There are 10 hidden switches. A switch that is on adds its own fixed numbers to the row, and there is some noise. The rows also spread widely along 12 directions, which tell nothing about the answers.
In the rows, 128 means zero.
Some rows, each with its switches (1 for on, 0 for off) after it:
[134 137 112 115 109 158 125  93  88 133 115 101 175 167 165  70  84 140
 139 136 119 122 145  98 125]
1 0 0 0 0 1 0 0 1 1
[102 176 117  99 144 135 135 156  57 129  79 176 111 126 104 108 153  90
 131  49 105 114 113 195 111]
0 0 0 1 1 0 1 1 0 0
[133 167 128 109 119 157  82  95  75 155 140 107 133 145 138 165 142 211
 127 104 100 140 182 118 114]
0 0 0 1 0 0 1 1 1 1
[121 153  97 107 124  95 157 123  81 107 140 165 163  76 148 128 139  88
 147 100  81  89 122 140 141]
1 0 1 1 1 1 1 0 1 0
[ 84  99 111 119 113 106 147 137 102 144 153 124 138  89 129 148 126 140
 161 123 135 171  98  72 126]
0 0 1 1 1 0 0 0 0 1
[ 95 139  75 171 147 121 149 174  88 106 131 111 123  70 123  93 146 158
 159 134 137 102 117 161  71]
1 0 0 1 0 0 1 0 0 0
[144 229 132 102 116 130  97 154  70 164 126 103 113 149 103 224 146 167
 147  86 112 139 154 113 124]
0 0 0 0 0 0 0 0 1 1
[153 127 148 115 136 112 155 142  84  68 131 115 129 114 151 148 133  54
 115 117 147 115 102 119 121]
0 0 0 0 0 1 0 0 0 0
[136 139 163 113 122 147 112 132  98 135 111 129 151  93 138 156 125  74
 145  70  94  94 101  95 130]
1 0 0 1 1 0 1 0 0 0
[101  87 140 120 163 160 119 125 127 163 125 130 163 134 127  58 118 104
 149 115 143 144 115  76  97]
1 1 0 1 0 1 1 1 0 0
[120  92 117 112 133 138 173 100  78 149 112 132 207 169 172  54 106 109
 124 168 107 138 156  85 119]
1 1 0 0 0 0 0 0 0 0
[ 68 122 157 138 157 142  95 174  99 144 157 101  91  95  54  83 189 108
 140 126 145 139 103 153  81]
1 1 1 1 1 1 0 0 1 1
[103 111 144  78 118 122 132 113 127 150 135 161 122 113 126 105 122  83
 132 108 108 135 111 120 170]
1 0 0 0 0 0 1 0 0 1
[120 173 135  74 115 119 115 123  49 175  90 155 139 113 103 107 136  85
 120  85  83 133 115 110 121]
1 1 1 0 0 1 0 0 1 0
[ 97 118 134 178 131 176  78 125 164 176 139  88 107  92  73 183 141 181
 179  70 127 123 142 128  76]
0 0 1 1 0 0 1 1 0 0
[ 93 111 105 130 118 112 147 131 113 168 114 135 142  72 107 100 115 100
 158 110 120 140  90  91 110]
1 0 1 0 0 1 0 0 0 0
[ 93 119 121  93 146  99 131 132 136 144 179 150  94 124 115 148 162 188
 120 152 158 187 160 127 146]
0 0 0 0 0 0 1 0 0 1
[133 141 159 149 145 160 106 168 122 118 124  97 129  78 114 119 133  79
 151  95 142  88  74 117  97]
1 0 0 0 1 1 1 0 0 1
[140  90 148  96 164 159 138 115  62  98 103 143 156 192 179  43 118 130
  76 150 179 166 134 109 106]
0 0 0 0 1 0 0 0 0 1
[107 151 114 101 101 148 117 105  68 158 111 132 157 110 121  89 128 138
 132 118  96 128 130 124 118]
0 0 1 0 1 1 1 0 1 0
[162 203 136  89 111 108 131 166  57 157 140 133 168 100 138 167 148 100
 137 133  62  92 130  94 149]
1 1 0 0 0 0 0 0 0 1
[142  40 193 107 175 173  94  59 114  99 136 137 143 173 168  82 145 160
  54 146 167 162 177 107 116]
0 1 0 1 1 0 0 0 0 0
[118 153 117  89 133 131 103 136  75 117 118 138 114 142 143 114 116 149
 131  90 143 148 111 116 129]
1 0 0 1 1 0 0 0 1 1
[147 164 120 120 134 116 143 133   5 114  89  97 152 129 164 166 123 126
 127  85 126 142 121  82  65]
1 0 1 1 0 0 0 0 1 1
[158 124 106 127 157 151 140 105  84 110 134 130 186 166 180  51 118 158
 107 178 145 121 156 114 111]
0 0 0 0 0 1 0 0 1 1
[144 165  91 117 138 148  87 121 106 137 150 113 145 142 158 161 117 226
 161 106 129 134 157  94 114]
0 1 0 1 0 0 1 1 1 1

New rows, each followed by its switches (1 for on, 0 for off):
[ 92  99 118 125 115 142 160 126 121 106 132 118 159 117 142  69 102  75
 159 132 138 120  95 119 133]
0 0 0 0 1 1 1 0 0 0
[121 136  95  87 147 121 133 115 105 169 120 162 150 179 147 137 113 191
 132 115 143 194 170  82 129]
0 1 0 0 0 0 0 1 0 0
[121 158 112 107 137 138  98 142  65 126 144  99 129 114 134  98 141 172
 136 138 147 147 115  96  95]
0 1 0 1 0 1 1 0 1 1
[156 210 146 109 137 150 119 142  92 139  81 163 133 153 110 161 142  94
 123  61  96  78 142 183 143]
0 0 0 0 1 0 0 0 0 1
[114 122  99 112 151 120 132 125 135 137 160 195 142  98 127  95 160 150
 132 129  89 108 141 169 163]
0 1 0 1 1 0 0 1 0 1
[126 139 194  92 131 157 121 151  99 117 137 121 131 151 102 114 155  15
 127  98 111 105 107 150 144]
0 1 0 0 1 1 0 1 0 1
[119 142 114  78 111 106 149 148  52  67 140 126 119 142 149  57 114  66
 128 134 145 124  95 151 136]
1 0 1 0 0 1 0 0 1 1
[124 118 130 105 105 141 133 121  66 113 129  99 140 129 151  84 113 104
 129 134 129 143 105 104 113]
0 0 0 0 0 1 0 1 0 1
[ 81 109 120  91 130 121 128  79 101  94 137 124 118 138 149 105 121 131
 128  98 132 157 143 137 141]
1 1 0 1 1 1 1 0 1 1
[108 128 113 129 125 127 152 190 108 102 128 156 124  70 108  99 133  27
 176  77 104  76  39 161 136]
0 0 0 1 1 0 0 1 0 0
[175 180  90 166 130 156 126 138 154 137 160 108 198 143 149 166 103 155
 193 126 104  67 162 105 129]
0 0 0 0 0 1 0 1 1 0
[161 114 138 149 172 162 123 108 137 135 151 112 185 183 165 154 120 168
 142 134 155 127 171  72 112]
0 0 0 1 0 0 0 0 1 1
[148 162 116  57 178 122 130 169 131  95 153 183 132 203 156 106 103  90
 160  85 189 145 105 109 160]
0 0 0 1 0 1 1 1 1 1
[116 132 118 128 136 121 114 146 123 166 138 144 111  84 104 139 145 151
 140 107 113 136 126 120 118]
1 0 0 0 0 0 0 1 0 0
[117 124 144  87  96 135 141  93  57 155 126 128 180 149 149 113 126  82
 137 112  57 119 154 106 138]
1 1 1 1 0 0 0 1 0 1
[ 86 113 107 113 151 106 177 132  60 122 141 121 165 124 150  63 136 100
 140 153 132 153 120  99 101]
1 0 0 1 0 1 1 0 1 1
[117 129 125  65 145 112 133 123  90 126 158 161 138 140 148  82 137 121
 122 142 143 159 120 100 152]
0 0 0 1 0 1 1 0 1 1
[177 138 128 101 151 122 123 185  68  91 161 165 168  78 162  88 150  93
 125 144 134  94  79  96 121]
0 0 1 1 1 1 0 1 0 0
[103 103 121  96 141 136 129  97  51 101  88 107 129 165 155  61  94 110
 121  88 167 173 105 100  82]
1 1 1 1 0 1 0 0 1 1
[113 144 181 131 133 178  87 132 111 150 110  68  98 183  90 151 126 119
 138  75 157 157 155 120  82]
1 0 0 0 0 1 0 1 0 0
[101  96 151 124 132 129 114 154 122 102 156 135  94  47 100 119 162  66
 143  99 124 105  56 141 132]
0 0 0 1 1 0 1 0 1 0
[103 134 136 160 105 167 148 125 113 179  96  89 174 111 105 148 111  72
 185  82  91  97 104 103  94]
0 0 1 0 0 0 1 0 0 1
[123 109 114 119 123 133 124  79 104 178 159 141 197 112 138 110 143 154
 141 145  69 129 165  81 126]
0 1 1 1 0 1 0 1 1 0
[117 167  66 107 140 108 126 113 108 143 112 146 134 127 155 130  96 201
 152  91 139 155 145 100 128]
1 1 0 1 0 1 0 0 0 1
[179 207 134 105 170 102 131 185 117 111 141 146 123 138 129 208 147 113
 135  94 160 118 128 113 136]
0 0 0 0 0 1 0 0 0 1
[ 82 153  71 131 109 111 153 117 111 138 146 113 130 140 118 126 121 164
 170 121 103 141 172 153 124]
1 0 0 0 0 1 0 1 1 0
[104 111 151  82 137 142 134 132  55  83 151 105 125 175 144  57 139  73
 121 134 150 151 113 134 110]
0 0 0 1 0 1 1 1 1 1
[150 104 116 111 181 136 125 108  85 118 122 163 160 156 170  60 119 141
 109 117 158 144 140 104  94]
1 0 1 1 0 1 0 1 1 1
[157 175  83 103 126  97 118 129  86 105 150 147 137  86 164 165 133 200
 127 129 130 134 136 102 144]
0 0 0 0 1 1 0 0 1 0
[ 92 125  37 155 129  76 184  93 147 135 129 186 131  32 121 122 139 168
 142 125  83 107 145 186 146]
0 0 0 0 0 1 0 0 0 0
[ 84 131  87 111 115 119 143 151 174 164 150 160 136 104 103 120 101 110
 199  94 124 140  85 109 173]
0 0 0 0 1 1 0 1 0 1
[139 146 124 131 134 139 114 178  64 134 122 102 131  85 119 107 135 116
 142 118 149 135  75  90  72]
0 0 1 0 0 1 0 1 0 1
[ 90 152  38 147 122 115 134 141 104 115 138  91 132  87 146 124  95 219
 194 119 166 159 109  97  85]
0 1 1 1 0 1 1 0 0 1
[ 72 100  71 144 163  87 176 105 171 144 144 178 122  95  99 133 140 141
 161 103 129 149 138 149 139]
0 0 0 1 0 1 0 0 1 0
[ 99  99 116 138 121 137 137 116  97 102  99 129 100  87 117  90 123  94
 135  81 125 110  85 172 102]
0 0 1 1 0 0 0 0 0 1
[ 66  79  69 111  84 120 136  76 106 130  98 133 115  74 143  40  72 146
 150 100 115 152  85 119 135]
1 0 0 1 0 1 0 0 0 0
[165 133 125 108 188 121 142 106 113 126 146 189 177 162 163 147 153 151
 109 124 133 122 185 119 126]
0 0 1 1 0 0 1 0 1 0
[171 115 136 109 175 114 154 125  96  82 128 178 151 134 171 126 142  99
  93 123 139 105 139 132 133]
0 0 0 1 0 0 0 0 0 0
[ 93  95  81 151 124 134 126 111 155 127 134 149 122  40 124  85 120 151
 155 108 116 112  97 151 127]
0 0 0 0 1 1 1 1 0 0
[133 117 119 139 136 103 188 167 119 129 171 143 189  80 138 143 149  63
 162 159 106  92 107  97 128]
0 0 1 0 0 0 1 0 0 0
[151 151 134 104 147 144 132 110  76 102  91 141 140 160 168 102 112 121
 102 100 132 107 150 152 116]
1 0 0 0 0 0 1 0 0 1
[126 146 107  88  88 143 113 103  45 110 107 117 143 140 170 124  91 139
 145  79 102 138 106 103 136]
0 0 0 1 1 0 0 1 1 1
[129 159 113  73 145 111 136 128  82  90 160 155 126 171 156 100 141 160
 114 143 159 150 169 152 139]
0 0 1 1 0 1 1 0 0 1
[114 116 110 108 151 112 163 126 122 173 132 188 182 101 126 112 135  84
 156 101 100 129 117  93 130]
0 0 1 1 0 1 1 1 0 0
[129 114 115  94 141 122 110  96  73 129 125 136 150 134 172 138 112 182
 123 104 141 169 138  65 115]
1 1 1 1 1 0 0 0 1 1
[ 73 125 126  79 104 115 132 116 140 130 117 158  99 100 106 145 108  69
 167  44 124 151  75 122 173]
0 0 0 1 1 1 1 0 0 0
[143 125 106  86 173 141 134 104 112 139 144 154 178 212 174  96 108 182
 122 145 174 182 184  73 118]
0 0 0 0 0 1 1 1 1 0
[157 158 110 102 185 113 146 164 102  81 159 167 153 164 166 100 145 130
 118 144 156 121 161 152 134]
1 1 0 0 1 1 0 1 0 1
[196  86 152 123 152 149  91 104 149  98 177 136 171 104 196 125 115 134
 125 136 116  80 128  78 152]
1 1 0 1 0 0 0 1 0 1
[ 44  74  77 121 118 125 149  86 132 141 145 127 114 135 136  85 103 188
 163 118 133 183 155 137 126]
1 0 0 1 0 0 1 1 0 1
[ 87 151 105 134 117 150 148 197 102 106 126  99 124 147 112  93 106  82
 196 102 153 115  70 143 119]
0 0 0 1 1 0 0 0 0 1
[147 170 103 111 149 131 109 173 124 116 170 101 138 143 148 152 115 176
 170 130 176 147 128  81 116]
0 1 0 0 0 1 1 1 0 1
[132 139 145  75 149 112 137 117  90  94 136 142 127 145 156 104 135  96
 102 127 139 135 142 134 140]
1 1 0 0 0 1 1 0 0 1
[122  87 141 113 143 141 128 108 110 138 135 129 153 108 146  86 129 111
 119 134 137 148 110  87 111]
0 0 0 0 0 1 1 1 0 1
[148 140 131  78 157 121  90 125 132 120 162 147 129 160 149 125 120 151
 130 117 159 148 140  79 151]
1 1 0 1 0 1 0 0 1 0
[121 157 114 104 141 120 133 138 100 130 142 140 141 117 132 123 136 111
 151 107 125 123 110 113 134]
0 0 0 1 0 1 1 0 1 1
[129 118 136 121 139 158 112 127 140 136 137 123 146 134 127 100 111  98
 161  99 129 115 104 105 133]
0 1 0 1 0 1 0 1 0 1
[132 182  80 116 151  98 124 150  86 119 149 169 123 125 130 176 161 210
 132 113 133 138 170 151 124]
0 0 1 1 1 0 0 0 1 0
[124 127 108  97 141 109 129 145  95  62 167 162 108  89 135  45 162 111
 102 166 134 104 101 191 155]
0 1 0 0 1 1 0 0 1 1
[126 148 118 112 112 132  85 129 116 153 153 157 124  56 124 110 150 175
 132 132  79  92 125 139 161]
1 0 0 1 1 0 0 0 0 1
[101  60 141 146 151 171 108  84 172 140 167 116 154 153 142  80 117 171
 140 146 144 144 174 109 128]
1 0 0 1 1 1 0 1 0 1
[165 157  99 126 143 132 154 138  73  93 121 140 190 113 187 117 118 119
 138 120 120  94 128 112 110]
0 0 0 0 1 1 1 1 0 0
[147 160 142 122 137 147  73 164  78 112 134  87  89  87 124 182 136 143
 150  64 149 130  77  94  85]
0 0 0 1 0 0 1 1 1 1
[ 95 113 121 124 137 136 121 119 126 160 110 144 114 110 112 106 124 139
 141  92 123 137 120 129 122]
1 0 0 1 0 0 0 0 0 1
[162 174 114 111 167 128 133 187  98  71 119 178 120 143 141  78 140 100
 113 115 149  75 121 202 133]
1 0 0 0 1 0 0 0 0 0
[133 118 137 136 148 128 122 126 152 173 140 136 138 105 107 185 140 135
 146 104 128 140 122  77 125]
0 0 0 0 0 0 0 0 1 0
[107 155  69 101 154 111 137 135 104 130 156 136 149 156 161 107 114 203
 161 133 151 167 166 102 120]
1 1 0 1 0 1 1 1 0 1
[ 99  67 136 128 146 160 148  93 106 144  91 155 174  99 137  20 121  87
 111 132 127 130 100 113 107]
0 0 0 0 1 1 1 0 0 0
[162 173 120 120  72 158 120 104  72  73 153  59 168 138 185 124 103 142
 141 160  99  72 165 132 138]
0 0 0 0 0 1 1 0 0 0
[140 161 116  88 149  97 142 149  69  89 128 164 116 120 143 127 150 109
 109 109 129 113 141 169 121]
1 1 1 0 0 0 1 0 0 0
[102  82  85 142 138 116 174 119 124 115 151 123 168 117 155  76 102 109
 163 146 128 135 118  99 115]
1 0 0 0 0 1 0 1 1 0
[107 131 122  87 140 134  88 123 130 133 137 132  99 146 130 137 105 162
 153  78 159 165 122  90 133]
1 1 0 1 0 0 1 0 1 0
